The rows come from 6 hidden closed curves, with some noise, and rows from the same curve form a group. Each curve winds through 8 dimensions. The rows are also pushed far along 4 directions, which tell nothing about the answers.
Some rows, each with its group after it:
[  1  19 -11 -24 -25   4  -1  12  -9 -43  -7  21 -20  16  17  15  18  -2
  -2]
zuf
[ -7   5  -5   5  22   9  -6  -1  10  27  -4 -31   9 -25 -18 -13 -13   6
  -7]
tad
[ 13  -7  16  22  -7   9  -5 -26   5  14  16  23  15 -11   7 -10   9   3
  -3]
rotek
[ 26  -4  -8   0 -18  -9  -3  -5 -21   9  64   4   2  17   2  11 -12 -21
  -7]
tad
[-15   1  11 -25 -13 -19  11  -1  -4 -36 -38  -3 -28   6   8   8  26 -18
   5]
fise
[ -7  -2  18  14  26  18 -12 -26  21  17  -6 -15  10 -20  -5   4   3  -2
   1]
fise
[ -6 -23  20   8  -5  -3   7   0  18  27   8  18  27  -4 -13 -32 -26 -13
   7]
rotek
[-12  -9  -2 -27 -28 -14  -3  28   2   0  16  16  -3  16   7 -20 -21 -20
  -3]
rugu
[-25  -9  -3 -36  -9 -24  24  14   9  -2 -40  -1 -29  15  17  -8  15 -16
  -1]
rotek
[ 18  25 -18  15   1  24  -3   8 -22 -29  10   2 -12  18  -7  23   2   3
   0]
zuf
[  9   4  42  42 -12  -9  11 -12  -4  13  34  12  10 -24  -2  -2  16  49
  43]
zuvav
[ 13 -21   3   7  17   3  -8   1  17  35  27   2  16 -16  -3 -23 -18   6
 -12]
fise
[ 16  16 -24  39 -16  39 -17 -10 -11   1  59   1   1  20   5  23 -13  28
  16]
rugu
[  2  12 -43 -27  -6 -25  -7  17 -11  20  27 -10 -14  19  -2  -6 -23 -31
 -29]
fise
[-12   1 -20  -3  11  -3 -15   7   6  23  -7 -26   9  -9 -21 -24 -27 -20
 -26]
tad
[-25 -13   0 -23  17   6  -7  21  14 -12 -50 -13  -9  -2   4  -5 -12  -9
  11]
rugu
[-33  -4  10  -9   4   1   1  12   2 -18 -64   9  -1  -6   4 -20   6   4
   1]
rugu
[  9  -5   6 -19 -24 -18   4  17  -2 -32   7   7 -31  24  25  23  24  -2
   9]
rotek
[ 12 -26  14  -2  -4 -24  -3   3   9  32  39   7  34  -5 -13 -18 -31 -20
  -3]
tad
[-11   6 -21  12  25  28  -8   4  10  34 -12 -19  16  -7 -18 -20 -24  -3
 -26]
rugu
[ -5  12  -5   7   6  26  -9 -22   0 -15 -21  -1   4 -17   9  13  13  25
  13]
zuvav
[  2   5   1   6  11  32   3  -5  -3   9  25  -3  17  -7  -9   6 -18   7
  11]
rotek
[-15  -5  -4  -1   2   1  -3  11   7  18  -4 -11  17   0  -6 -14 -11   1
 -23]
zuf
[ -7 -11  -9  -7  22   1   0  15  18  18 -10  -7   5   6 -10 -14 -18 -13
 -21]
tad
[-26  -1  15 -16   0 -14   3   5  17  -9 -38 -10  -5 -17  -9 -16   6  -3
   4]
fise
[ 11  30 -12  27  13  19  -9 -18 -19   3  -4  -4   0 -17   1   9  20  27
  -9]
tad
[ -5   4 -12  -8  25  19 -14 -15  13  26  -1  -7  28 -26  -9 -10 -20  -2
 -15]
rotek
[ -1 -16  16  15  -1 -10  -7 -12  14  25  10 -24  18 -18 -14 -12  -8  -2
   3]
zuvav
[  3 -12  13   0  30  22   5 -27  11  13 -24  -4  12 -22  -1  -1   6 -10
  -4]
rotek
[13  9 15 15 -3 10 18 -7 -8 13 39 22 -2 -7  8  2  7 30 26]
zuvav
[ -6   7  10 -13 -21 -10   9  12  10 -20 -22  -1  -6  -6  11  13  17  22
  36]
zuvav
[-10   5  18  -2   7  12  14   8   3 -21 -38 -14 -13 -29  -2  -6  27  34
  10]
fise
[ -1  -9  16  10  14   1 -11   0  25  12  -3   1  26 -24 -14 -15 -13  12
   5]
zuf
[-10 -15  17   4  21  -7 -16  -7  17  10 -34  -9  34 -35 -13 -18  -8   7
  -4]
tad
[  1  12  -9  11  -7   7  -4  -4   2 -33 -26  15 -10  12  13  17  24  24
   4]
rugu
[ -8 -20   5 -43 -15 -48   8  10   7   5   0   2  -5   2  14  -9   3 -20
  -8]
zuvav
[  7  28  -9  11  -2  16  -2 -18 -19 -24   7  11 -19   2  15  29  21  26
  22]
rotek
[ -4 -22  10  18   0   8   9  -3  17  29  19   0   7   6 -16 -25 -25 -15
   8]
zuvav
[ -7 -23   4  -8  16 -17   4  18  10  -2 -38 -14   6  11 -12  -6 -10 -22
 -12]
zuf
[-10   8  -4 -13 -16  -1  12  -3 -12  -5  -1  16   4   5   9   3   0   1
   9]
rotek
[-12 -14  17  -7  20  -8 -10 -20  16  -8 -38  -5   1 -24   3  -4  13  -2
   0]
fise
[  4  -8  -1  -6   1   9 -21   5   8  11   9   0  24 -12  -2  -9 -21  -9
 -10]
rugu
[ -2  -1 -20  -8  33  21 -20  -2  15   4 -31 -11  10  -8  -8  -7  -7 -16
 -43]
rugu
[ -8 -29  29 -12 -32 -30  21  14  15   7   2  30  13  10   1 -26 -12 -17
  21]
rotek
[  2  -2  11   4  -7  -5   8  14   9  -8  -2   4 -11  14   9  12  11  12
  17]
zuf
[ -4   9 -22  -5   3  -6   1   2  -8  26  18  -8 -10   3   4  -7  -7   1
 -15]
fise
[  6  16 -14  12  -5   8   5  19 -15 -31  -3  12 -26  36   7  23   9  11
  10]
tad
[ -3   5  18 -16 -27 -24  11  -6 -19 -38 -21  11 -18  -6  19  11  39   9
  15]
fise
[ 13 -14 -29 -32   8  -7 -22   7   7  -6   5   7   4  23  -1   3 -28 -54
 -32]
rotek
[-19  35 -23   8  15  14 -19   4  -7 -35 -50 -14 -18  -1 -10  11   9  13
  -2]
fise
[ -5  33 -28   8 -15  30 -21  21 -22 -24  15  11 -12  20   6  10  -9  17
  -2]
rugu
[ -7 -15  -5 -31  16  -4   1  23  16 -18 -36 -12 -13  13   5   8   3 -17
 -16]
tad
[-10 -26  27  -4   4 -14  -1 -10  20 -12 -47  -1  -3 -19  -2 -21  13 -11
   2]
tad
[ -5 -19  23  -5 -10 -13   5   3   5  -6  -2   4  20 -13 -10 -17  -5   0
  -1]
zuf
[ 15  -6  -4 -23 -14 -28   4  24  -3   3  21  18   4  14   6  -1 -10 -17
  -6]
zuvav
[  1   1 -17  13   9  -8 -14   1 -13  10  -2  -7  16   8 -12  -2 -16 -10
 -23]
zuf
[  7  24 -26  13 -19  11 -13   8 -30 -29  39  -5 -20  29   0  28  -7   9
   9]
tad
[  8  -8  37  26  -4   3  -2 -19  10   7  13  31  21 -27  -3 -19   3  20
  22]
rugu
[-11  -8  34  20 -21  -2  18  -7  -3   0 -17  18   5   3  19   0  31  24
  17]
zuf
[-27  30 -24   0  -6   6  -1  22 -13 -34 -49  -4 -24  24  14  18  22  29
  -2]
zuf
[  9 -37  15 -50 -31 -54  10  15  13 -10  12   9 -10  18  18   1   3 -43
   1]
zuvav
[ -1 -19  27  25   8 -16  -1 -14   7  12  -7   4  20 -13  -6  -8   1  12
  14]
zuf
[ -8  10 -16  -5   5  -4   9  15 -11   4 -22  -9 -13  -1   1  -9   5  11
  -9]
fise
[-16   9 -36 -14  19   6 -24  11  15  -9 -30 -20 -23   6  -7  -9  -8 -14
 -33]
tad
[  6  10  35  36 -22   9  11 -16 -10 -10  22  15  -1 -12  -5  -1  18  27
  35]
fise
[ 11  16   2  54  11  27  -5 -14  -6  22  40  -4   5  -6 -18  -1 -11  30
  17]
zuvav
[  1  -2   4 -25 -15 -16  16  13   8  -7  20  -4 -34  12   9   6   9 -10
  12]
fise
[  9 -31  29   0  -4 -24  -5   0  13  10  13  14  26  -9  -8 -15 -19 -16
  14]
rotek
[  1   9 -18  -4  25  23 -18   9   3 -14 -32   2   1   2  -6  -3  -3 -14
 -33]
rugu
[-22  -3  10  -9 -14 -14  17  25   7 -14 -39   7 -14  14   7  -7   8   6
  17]
rotek
[  9  -5  14   7 -10  -1  -5  10  15   4   2   6  13 -11  -5 -15   1   5
  -3]
tad
[ 12 -11  26  -5 -25 -16  11 -19  -2  14  51   6  -2 -13   2  -9   7 -12
   8]
fise
[  0 -25  34  -8 -30  -6   7 -11  -7  -6  29  20  -4  -1  23   0   6   0
  33]
rugu
[ -6  11 -37 -17  30  20  -1  16   3   2 -13  -5 -19  17  -1   3 -15 -11
 -23]
zuvav
[-10 -26  23 -29   5  -2   4  -7  29  14 -16   6  16 -24  -3 -30  -4 -24
 -15]
zuf
[-22   3  17  23  -2  15   6   4   6  -9 -36  10   7  -2   0  -9  13  27
  11]
zuf
[-19   3  12 -16   7   7   8   2  12  -2 -27 -22  -6 -22   1  -4  18  12
  -4]
fise
[ -2  -3  -2  -8  -9 -17  -5   0  -7 -34 -38   2 -10  11  10  15  16  -6
   9]
zuvav
[-10 -11  25   0 -14 -29  23   7   4  16   3   2   4  -5  -1 -12   3  11
  22]
zuf
[ -7  -1 -18   0  32  23  -3 -18   7  34 -14  -5  25 -12 -18 -18 -28 -24
 -20]
rotek
[  2 -29  35 -20 -34 -11  35   0  15  14  18  22   8  -2  13 -14   4  -8
  30]
zuvav
[ 10  21 -11  -9 -13  19   7  10  -5  -4  34   6  -8   2  -7   0  -6  -2
  -1]
zuf
[  0   7 -15  14  10  18 -15  -7 -14   1  25 -22   2   3 -11  10 -18   1
  -4]
tad
[  7 -14 -10 -10  -4  -1  -8  11   4  -1  11   1   3  19  -1  -2 -14 -26
 -21]
zuvav
[ 12  21 -16  46  14  34 -30 -31  -8  11  28  11  19 -14 -10  -1 -10  24
  -9]
rugu
[-17  17 -29 -24  18   7 -10   6  10  -3 -56  -4   2  -5   4  -2   2  -6
 -21]
rotek
[-11   6 -22  17  14  35 -14  -8  -5  -9  -8  -4 -13  15   1   3  -6   3
 -10]
rugu
[ -2  16 -19  13  26  31 -22 -13   5 -28 -42  -6  -2  -5   6  21  16  23
 -11]
rugu
[  3  -1 -32 -22  31  -4 -16  19   3   6 -20  -6   6   9  -7  -3 -23 -28
 -39]
zuvav
[  3  -8 -15  14  19  14 -20 -13  -6  19   9  -3  23   1 -12 -11 -21 -17
 -38]
tad

New rows, each followed by its group:
[ 20   1 -17  -8 -23  -7 -11  19  -9 -27  28  19  -7  38   3  13 -11 -27
 -12]
zuf
[  0  28 -25  11   6  44  -6  -6  -2 -11 -10   6 -12   9  10  14  13  15
 -10]
rotek
[ 27 -20  -5   7 -15  -5  -6 -17   0  17  58  12   7  16   4   4 -19 -24
   2]
rugu
[  5 -37  21  -5  12  -2  13  -6  15  35  11   0   4  -6  11 -16   1  -8
  -9]
fise
[ -5   6  -2  26  27  42 -28 -28  -9 -16 -13   2  -1 -15   3   6   1  16
   3]
rugu
[ -9   6 -20 -21  16  -7   4   4   5   8 -20 -11 -18   6  -1  -1  -4 -22
 -13]
zuf
[  7 -16  13 -23 -26 -27  17   7  12  -7   3  25  -6  13  14  -7  14 -16
  -5]
rugu
[ 20  -2 -34 -16  -1   5 -17  12  -3   7  47  -1 -14  27  10   9 -16 -24
 -34]
fise
[ -3  -5 -13 -15   0 -30  -3  -8  -3  11   5  -1 -11   2   1  -9  -6 -20
 -11]
tad
[-13   2 -44   3  26   6 -28   8   1   9 -26 -18   0  30  -2   4 -19 -23
 -49]
zuf
[  1  -3 -25 -51 -18 -28  -2  15   5   3  21   8  -6  18  12   1 -19 -36
 -14]
rotek
[  3  27  -2  -7 -21  14  13   1  -9 -16  26  13 -20   0   7   7  14  15
  14]
zuf
[ -5 -11  -1 -14   6 -15 -14  -1  24  20   0   7  16 -11  -5 -21 -19 -18
 -13]
zuf
[  7  22 -21  -9  10  12   0   4 -11 -27 -10  -1 -22  10  -5  16   3  -9
  -2]
zuf
[-16  13 -15 -28  -4   3   5   4  -9 -36 -50  -3 -20   7  23  21  27  11
   1]
zuvav
[ -3  30 -16  27  -5  27  -7 -11 -25 -26  11  13 -29  15  12  19  12  31
  22]
rugu
[ -4  37 -56  -3  11  17 -29  -4 -24 -28 -18  -1 -19  18   9  20   5   2
 -33]
rugu
[-30 -18   2 -26  13  -9   4  16  30  18 -60  -4   9  -1  -1 -28  -7 -25
 -23]
zuf
[  3   7  27  31 -30  -9   6  -1 -17 -26  19  23 -10   8  13  12  27  41
  31]
zuvav
[ -7   9  -4  38   7  22 -15  -9  -7   5  -8   0  12   8   5   8   8  25
 -11]
zuf
[  3  -7  16  20 -21  -8  -3 -18  -1  17  40  25  17  -8   2 -17  -8  11
  14]
rotek
[ 11  -2 -28 -38 -20 -15 -12  28   2 -13  29  -6 -17  32  -3   3 -20 -54
 -34]
fise
[  1 -17  -5  -3  10  -4 -10  -5  -1  25   1  -4  21 -17 -11 -31 -17 -17
 -36]
fise
[ -6  -7  38  14   7  -5  16 -14   9   5 -12   3  11 -33 -10 -13  10  25
  31]
zuf
[-20  17  15   5  17  13   2 -19   5   8 -41  -7  14 -44   2  -7  23  36
   7]
zuf
[ -1   4  41  18  -3  14  19 -12   9  -4   5  -4 -11 -28   5   4  31  42
  39]
fise
[ -8  33 -32  -8  -7  16  -4   0 -29 -29 -12   9  -9  16  11  24   5  11
   3]
rotek
[ 32  14  -3  18 -12  15  -1   0 -16   1  62  10   7   5 -14   8 -14  -3
   4]
zuf
[-12   8  -8   8  30  26 -26 -24   0  -9 -25  -2  -2 -21   2  -2   3  12
 -10]
rugu
[-10  -7  35  20 -15 -11  22   7   0  13  -3   1  21 -15  -8 -14   7  32
  24]
zuf
[  2  20  -7  16  -1  19 -20  -9 -19 -42  -9  22 -19   8  13  18  14  18
  14]
rugu
[ -2  -2  -9 -31 -27 -24   0   5  -3 -13  12  -5 -29  11  15   1  12 -18
 -11]
tad
[ 10 -16  46  27 -32  -2  20   7  -1 -10  19  23   0   9  10   0  20  20
  35]
rotek
[  6 -11   2 -32  -7 -28  18  13  13  -8 -16  17 -21  16   8  -5  12 -29
 -11]
rugu
[  6 -20  11  11  22  18  -6  -9  29  17  -2  -8  15 -14 -15 -11 -20 -10
   8]
zuvav
[ 14  -4   2  17   7  -4  -7 -11  -8  27  39  10  29  -7  -6  -3 -17   6
  -7]
tad
[-15  -3  -9 -19  14   5 -16  -3   6  11  -9  -2   3 -14   0 -19 -11 -12
 -25]
rugu
[ 14 -16  -4 -30 -10 -29   1   2   8  32  35  -3   6  -4   2 -15 -11 -33
 -26]
tad
[ -1  -4  22  21  15  15  -1 -32   0  -1 -30   3  17 -29   7   3  23  25
  12]
rugu
[-15  -1  -4  14  23   9 -19 -21   5   7 -29   0  14 -18  -6 -13  -5   7
  -9]
rotek
[  4 -26  27  13 -11 -27   2   2   8  16  29  12  10   1  -6 -20  -9  -4
   3]
zuvav
[-20 -28  16 -39   1 -28  19  27  31  17 -34 -10  -6   7   6 -15  -2 -31
  -4]
fise
[ -5  26 -21   5  16  21  -1  -6  -8   3 -17  -8 -14   3   6  13  12   7
  -8]
zuf
[ 19  17 -26 -10  -3  -1  -7  21 -18 -15   5   0 -15  13  12  18   7   7
 -11]
fise
[  3 -15  15  -6   0  -2  -2 -12   7 -16  -1   4 -12   0   6   3  11 -13
   0]
fise
[ -1   6   4  -1 -11  -8   7   9  11 -14 -22  18 -16   8  12   4  16   8
  19]
rotek
[  6  -8  31   4 -31  -8  28 -11  -5  13  24  33  15  -3   7 -10   4   3
  34]
rotek
[ -8  20   9  38  14  24 -14 -17   1   1  -7  -6  11 -27 -20  -9   0  27
  10]
fise
[-12  16 -40  -9  18  -1 -13   0 -19  -6 -11 -23 -20  15  -4  11 -10 -12
 -19]
tad
[ -7   7 -37   1  31  21 -12  17  -2 -20 -30 -24 -26  35  -4  21  -6 -14
 -28]
zuf
[-11   3  -5  -6 -14 -26   5  19 -12 -26 -21   7  -4  14  -7  -2  -3   1
   7]
zuf
[ -4   7  -1 -19 -12  -9   6  24   5 -41 -15   8 -24  16   2  10   7   5
  16]
zuf
[ -5  -9 -14 -23  24  -8  12   9   7  11 -37 -15 -18  10   2  -5   6 -29
 -30]
tad
[ 13   6  26  23 -15  -3   4  -4   6  -1  10  30  16 -15   0  -7  10  28
  25]
rugu
[ -5  -4  -7 -41 -39 -30   9  31  -5 -31  -2  14 -14  29  13   3   4 -20
  -9]
zuf
[  9  -4  -6  -2   3  -6  -8   7  -9 -19 -26   9  -2   9   5   4   5  -9
 -10]
fise
[ -3  27 -23  26  32  31 -33   2   2 -18 -27 -11   8  -7 -12  15  -5  29
  -8]
zuf
[-10  18 -21 -29   4  14  -8   9   0 -39 -42   4 -19   7  12  12  16  -8
 -17]
zuf
[  3   5 -21  -2 -36   2 -10   0 -28 -17  36  10 -12  30  23  22  -4   1
  12]
rugu
[-11   5  -5 -16  13   2  -4   6  -6  -5 -34   1  -5  -7   2  -8   2 -12
 -12]
rugu
[-16 -24  33  -8 -14 -13  11   6   9  22  -2  22  17 -14  -3 -43 -11 -13
   3]
rugu
[ -2  31 -38  10   2  23 -27  -2 -23 -26  -7  -9 -11  11   4  17   8  14
 -27]
tad
[-11 -22  21 -16  -5  -3   6   4  19  17  -5   2  23 -15  -5 -26  -6 -12
 -15]
zuf
[-27  -4  -2 -31  20 -11   3  -4  19  19 -45 -14   5 -26   0 -20   2  -9
 -17]
zuf
[  3   5 -21  -9 -14   9  -1  24 -10  -2  23  -1 -17  30   4   7 -19 -17
   5]
rugu
[ -1 -18  30 -18 -29 -26  27  19  12  19  21  11  17  -9  -7 -27  -9 -10
  11]
zuf
[ -6  -1 -10 -22 -24 -34   9   7 -17  -8  17   0 -22  22   9   6   0 -14
   7]
tad
[  2 -14  39  25  10   1  -2 -14  21   9 -20  14  27 -31  -5 -14   5  21
  26]
rotek
[  4   7 -30 -13  20   8 -11  -1   4  26  11 -19  -4   9   3   7 -10 -23
 -34]
zuf
[-20  -2  -2 -18  12  -3  15  20  10 -11 -40 -11 -22  10   1   3   2  -2
  13]
rotek
[-11  -4  -8 -32 -15 -34  -6  15  12 -16 -21  15 -11  14  16   0   3 -15
  -3]
zuf
[-12   4 -11  12  27  23 -13   6   9 -13 -40 -10  -9   6  -7  -1  -2   1
 -11]
fise
[  6 -17  16  30  14  12   2   0   7  17  12 -10  19   1 -17  -6 -13   2
  -2]
zuf
[ -9  -1  34  -2   0  15  22  -7   9   3 -14   2  13 -34  -6 -17  15  17
  13]
zuf
[ 14  21 -13  13 -12  32  -6   4   3  19  50  10   3  12   2   2  -9   3
 -11]
zuf
[  4   4 -24  10  17  22 -29  -1  -5   1 -10  -9  12   7  -5   2 -11 -15
 -39]
rotek
[-17  -4   4 -11 -22  -5  -1  -1 -17 -36 -34   6  -9   9  28  19  20  16
  26]
rugu
[  0   4 -19   6  14  13 -19  -2 -11   3  -8 -16   0   6   1   5   0  -9
 -33]
rotek
[  6   1 -22  -7  -5  -1 -23  -9   3  18  38 -14  -3  -7  -6 -15 -16 -19
 -31]
tad
[ -3   6 -38 -14  24  24 -14  26  -1 -15 -33 -23 -18  20  -6   4  -8 -21
 -43]
fise
[  2 -21  -1 -25 -32 -42   2  26   2  -5   6  16   0  36  15   1  -5 -31
 -13]
zuf
[  4 -32  32  -8 -11 -14  12 -20  22  23   0  24  17 -14   9 -24   7 -20
   1]
rotek
[-17 -32  21   1   3 -14   7  -6  18  34 -19   0  19   0   4 -24  -2 -17
 -17]
zuf
[ 19  -1   5 -15 -15 -16   8  10  -5 -11  22  10   1   3  -6   3  -6 -16
   7]
zuf
[  9  -9  -8  -7   4 -12   9   3   1   3  17   3 -24  22   2   3  -4 -21
  -3]
tad
[  0  -8  14 -16   1  10  14   0  16  24  18  -2  13 -22 -15 -27 -14 -15
  -7]
zuf
[ -1 -41  41  -4  -4 -16  14   8  22   4 -12   0  -3   1   6 -13  10 -13
   6]
rotek
[ 15  16   8   8 -29 -16   6  10 -23 -22  10  17   7   5   5  16  14  20
  19]
zuf
[ 10  37 -26  14  27  28 -23  -7 -14 -13  -5 -15   6 -19 -13  19  -1  22
 -10]
zuf
[-12   1   0   2  20  19 -12  -7   4  28  -6  -2  22 -25 -11 -31 -15  -6
 -31]
rugu
[  6   4 -37 -21 -15 -17 -15  -1  -9   8  33  11  -7  23   7  -5 -17 -32
 -34]
rugu
[  3  30  -6  10 -27  -1  10  14 -24  -9  17   4 -14   9   4   9  13  23
  15]
fise
[ -8  19 -41  10  11  37 -35  -7 -28 -32 -19 -10 -11  19  11  27  -5   5
 -10]
rugu
[-17   8   4  -6   4   5   1  -3  13 -19 -74  11  -4 -11  18   0  34  17
  -2]
rotek
[ 11 -11   6   7   6   1 -16 -25  14  28  50  -1  10  -7  -6  -7 -18 -24
 -11]
fise
[ -1 -15  15   4 -22 -31  15  10   0  20  32   8  10   6 -12 -20 -17  -3
  12]
zuf
[ -8  17   1  24  14  31   0 -16 -20 -11 -22 -10   6 -13  -6   6  17  26
  -6]
zuf
[-16   3 -34 -40  15  -6 -27  12  16  -6 -27 -27  -8  19  -6   6 -18 -58
 -46]
fise
[-16  -7 -22  -4  12  15 -10   0   1  -1 -12  -2 -15  20  -1 -10 -18 -23
 -19]
rugu
[-14 -11  25  17  23  22   7  -8  17  -7 -38 -10  -3 -10   3   3  21  23
   8]
zuf
[-11  -2  16 -27 -22 -23  22  26   6 -12 -24   7   2  -4  -1 -12   7  -1
  12]
zuf
[ -5   1  20  20 -20   1   5 -14 -10  -3  21  23  -6  -4  11  -3   7  26
  39]
rugu
[ 10   2   2  23  24  27  -9  -2  13  38  21 -15  22 -22 -15 -11 -16  11
  -8]
fise
[ 15  11  -9  32   7  11 -15  -5   0  10  29   5   5   9  -5   9 -10  11
   4]
zuf
[  3  17 -23   7 -27 -11  -7   8 -23 -28  18  13 -29  33   5  11   1  -4
   5]
tad
